There are 2 nested groupings, the coarsest first. Each group lies inside one group of the grouping before and may be the whole of it. The rows also spread widely along 2 directions, which tell nothing about the answers.
Known rows, each followed by its group in each grouping:
[-46 -34   0   6  31   6   2   5 -29  17  14   1 -17 -14  18 -18  15 -33
   2  12 -38 -11  14   2   7   0] : K11 Sal
[-48 -38  -6  12  25   2  -2  15 -30   2  18   7 -20 -24   9 -31  14 -37
  -4  14 -43 -13  11  -3   4   0] : K11 lani
[-36 -46   8   9  13  -2  15  26 -37 -12  22   5 -14   8   6 -21   3 -18
   5  31 -40  -3  21 -11   7 -19] : K178 rila
[-54 -34  11   4  23   5   0  15 -29   7  32  -6  -6  -4   9 -12  -3 -14
 -12  17 -40   1  22   4  11  -9] : K178 zes
[-37 -42   8   1  14   0   9  19 -33   1  23  -2 -15  13  12  -1   7 -19
   2  21 -33  -4  16   1   5 -15] : K178 zerod
[-64 -30   2  16  32   8  -3  12 -31  13  18   4  -3 -31   8 -33  11 -34
 -13  11 -48  -6  14   6   6  -4] : K11 zibe
[-40 -38   9   2  20  -3   8  19 -34  -1  32  -2 -15   6  13  -7   1 -13
  -1  22 -34   0  21   2  11 -16] : K178 zes
[-57 -31  -1  17  23   8  -7  12 -25  19  16   0  -7 -35   7 -36  11 -37
 -12  14 -50 -11  11   2  12   2] : K11 Sal
[-25 -44  -4  11  23  -8  16  12 -39   7  12   9 -27  -8  16 -22  21 -35
  14  18 -37 -11  15  -2   8  -9] : K11 Sal
[-50 -34  11  -2  23   8   2  13 -30  12  24  -9  -9   8  14   4   3 -16
  -7  15 -31  -2  17   6   3 -10] : K178 zerod
[-68 -33  14  11  19  16  -8  20 -25   3  27  -7   4 -14   3 -28  -4 -19
 -20  24 -49  -6  21  -7   7  -7] : K178 rila
[-48 -36   1  11  37   2   6   9 -35  13  16  10 -12 -11  16 -19  13 -33
   4  10 -39  -6  13   9   0  -8] : K11 zibe

New rows. What belongs after each?
[-34 -41  -4  18  17  -5   6  17 -31   7  13   9 -19 -23   8 -35  17 -36
   2  20 -46 -10  11  -1  14  -6] : K11 Sal
[-50 -34  12   0  26   6   1  15 -33   6  31  -5  -9   5  13  -4  -2 -13
  -7  20 -36   0  22   4   8 -12] : K178 zes
[-35 -43  -6  11  23  -7   5  18 -35  -5  19  11 -25 -19   9 -31  18 -34
   4  18 -43 -13  11  -3   7  -4] : K11 lani
[-44 -39  10   5  18   0   4  17 -36   2  32  -1 -13  -1   9 -12  -2 -13
  -4  22 -37   1  22   2   9 -15] : K178 zes
[-47 -38   6  13   7  -5   2  24 -30  -2  31  -1  -8 -13   1 -31  -4 -14
 -12  27 -47  -1  21  -3  21 -18] : K178 zes
[-36 -43   7   4  16   1   7  20 -35   1  23  -1 -17  11  11  -2   8 -20
   2  18 -31  -2  19   1   6 -15] : K178 zerod
[-28 -45   2   6   9  -6  13  24 -38  -7  24   3 -19  11   8 -10   6 -21
   3  22 -33  -1  16  -2   7 -21] : K178 zerod
[-46 -39   8   6  12   4   4  20 -30   2  24  -3  -9   1   9 -11   5 -19
  -7  20 -36  -5  15   2   8 -13] : K178 zerod
[-50 -33   1   8  28   5   3   8 -28  20  14   1 -13 -18  14 -23  16 -34
  -1  16 -41 -12  13   3   7   0] : K11 Sal
[-38 -37   8   5  17  -6   8  18 -35  -2  30   0 -15   2  10 -12   1 -15
  -1  21 -37   1  23  -1  11 -17] : K178 zes
[-51 -36   6  14   5   2  -2  22 -28   2  25  -6  -4 -15  -1 -24   1 -21
 -16  25 -45  -6  15   0  12 -13] : K178 zerod
[-47 -32  -4  20  17  -1   2  17 -25  10  16   3 -11 -31   5 -41  13 -36
  -6  22 -50 -13  11  -1  14  -3] : K11 Sal
[-58 -41  11  14  15   8  -3  26 -29  -6  25  -1  -2 -13   1 -32   0 -20
 -13  27 -48  -8  20 -10  12 -11] : K178 rila
[-59 -30   1  12  31   9  -7   9 -22  21  14  -2  -8 -31  12 -29  12 -35
 -10  14 -45 -12  12   3   8   4] : K11 Sal
[-59 -30   1  17  31   5  -3  13 -31  13  17   8  -2 -32   9 -36  10 -35
 -11  10 -48  -7  14   6   6  -5] : K11 zibe
[-52 -34   8   8  19   4   0  19 -32   4  33  -6  -8  -9   7 -19  -2 -12
 -11  22 -42  -2  22   0  14 -12] : K178 zes
[-60 -37  18   0  33  16   3  15 -31   3  25  -5  -6   7  13  -4   0 -16
  -6  19 -37  -4  21  -4   1  -8] : K178 rila
